There are 4 ways to turn a row about zero (a turn may also mirror it). The second row of each pair is the first, turned, with some noise. The first 24 pairs use one turn. New pairs use 2 turns, one after the other, and a turn may come again.
In the rows, zero is written as 128.
Some pairs, each with its turns in order after it:
[161 168 128 178 174]
[144 112 164 172  70]	kenu

[167 147 144 177  89]
[ 86 146 159 185 109]	busu

[135  83 115 178 123]
[ 84 128  97 165 115]	kenu

[179 136 110  78 128]
[195 158 108 126 135]	dufe

[108  94  76 126 129]
[181 129 146  98 105]	busu

[ 86 171 145 101 149]
[124  91  95 115  75]	dufe

[146 180 135 100  95]
[195 137 117 102 121]	kenu

[ 92 126 152 114  88]
[ 86 152 111 103 101]	dufe

[129 138 104  80 104]
[129 116 139 157 176]	kinut

[177  84  79  94 120]
[166 106 150 202 126]	kinut

[104 173  80 105 175]
[ 61 159 163 156 144]	kinut

[ 88 146  95 121 115]
[109 133 108 159  90]	dufe

[113 135 143  94 179]
[123 101 102  88 157]	busu

[ 90 112 130 115 178]
[124 188 156 122 124]	kinut

[ 92 132 147 141 114]
[120 166 133 120 150]	busu

[152 117 166 122  77]
[130 159  85  94 104]	kenu

[165 129 156 178 140]
[ 90 110 169 155 143]	busu

[138 117 175  79 167]
[172 116 143  70 105]	dufe

[ 94 160 119  94 123]
[125 125  93 126  81]	dufe

[116  83 174 123  77]
[197 114 115  89 149]	kinut

[130 133 163 126 123]
[128 149 135 106 108]	kenu

[132 121 106 136 146]
[118 102 135 149 127]	kenu

[104 123 137 161 150]
[115 137 158 101 147]	busu

[111 113 131 164 105]
[138 100 142  92 110]	kinut

New pairs, each followed by its turns in order:
[ 87  86  89 155 112]
[159 132  90  79 162]	busu dufe

[174 100 109 123 158]
[128 138  79 145  93]	dufe kinut

[171 137 160 176 123]
[128 191 149 147 107]	dufe kinut

[ 88 159 167  88  81]
[ 48 111 156 157 130]	busu kinut

[175  79  79 177 161]
[131 182 157 210 135]	kinut busu

[ 78 123 109 157 103]
[ 67 117 129 134 109]	dufe dufe

[162 123 150 155 106]
[122  83 141 131 148]	kenu kinut

[111 166 128  93 150]
[ 99 139 130  77 125]	kinut busu

[156 141  93 109 152]
[175 124 130 137 101]	kenu kinut

[ 82  81  91 130 135]
[131 120 157  64 152]	kenu busu

[144 177 137 148 132]
[161 160 132  96 118]	kinut busu

[116 105 162 165 156]
[ 98 130 180 106 116]	busu kenu

[178  78 100 115  94]
[127 145 170 133 201]	kinut dufe

[168  82  94 149  81]
[157 145 199 152  94]	dufe kenu

[121 129  81 157 155]
[124 174 125 142 161]	kinut busu

[100 176 123  89 177]
[103  70  98 139  89]	kinut dufe

[ 99 121 100 119 177]
[ 81 162 117 128 147]	kinut busu

[124 132  84 101  91]
[176 142 123 170 120]	dufe kenu

[ 91  81 180 151 110]
[138 174 124  89 182]	dufe kinut

[153 108 174 157  95]
[170  98 113 158  90]	kinut busu

[ 92 106 119 110 143]
[104 124 173 123 137]	kenu kenu

[ 97 161 108 129  97]
[140 139 111 171 162]	dufe kenu

[167  97 164  78 129]
[102  87 158 135  75]	kinut busu

[155 123 166  94 143]
[134 115 170 167 128]	busu dufe

[167 160 149 146 124]
[123 116 101 157 168]	kinut kenu

[ 90 100 131 154 106]
[126 120 127  70 122]	kinut kenu

[164 128 115 172 117]
[118 161 145 149 163]	busu busu

[120 146 110  87 119]
[129 136 131 151  86]	dufe busu

[119 171 107  89 176]
[ 85 125 127  82  79]	kenu kenu

[123 116 100 133 125]
[129 136 147 123 103]	kenu kinut

[161  78 174 125 150]
[148 126 156  97 193]	kenu kinut

[174  94 117 153 159]
[127 164 150 178 103]	kinut busu

[160 132  99  83  81]
[147 109  70 166 150]	dufe dufe

[ 78  93 132 102 173]
[124 130 113  80 196]	kenu busu

[155 102 168 105 147]
[175 137 123  82 126]	dufe dufe

[ 91 103 154 142 108]
[144 147 106 170 155]	kinut kinut

[ 98 156 101 131  90]
[143 144 118 174 163]	dufe kenu

[ 79 134 104 169  97]
[134 145 156  71  93]	kinut dufe

[ 86 106 117  81 166]
[150 199 128 119 121]	kenu kinut

[152 138 107 118 111]
[139 130 144 120  96]	kinut kinut

[166 132 134  97 100]
[144 117 140 176 149]	kenu kinut

[165  97 170  77 127]
[139 107 177 179 158]	busu dufe

[170 109 126 141 149]
[154  99 144 107 151]	dufe dufe

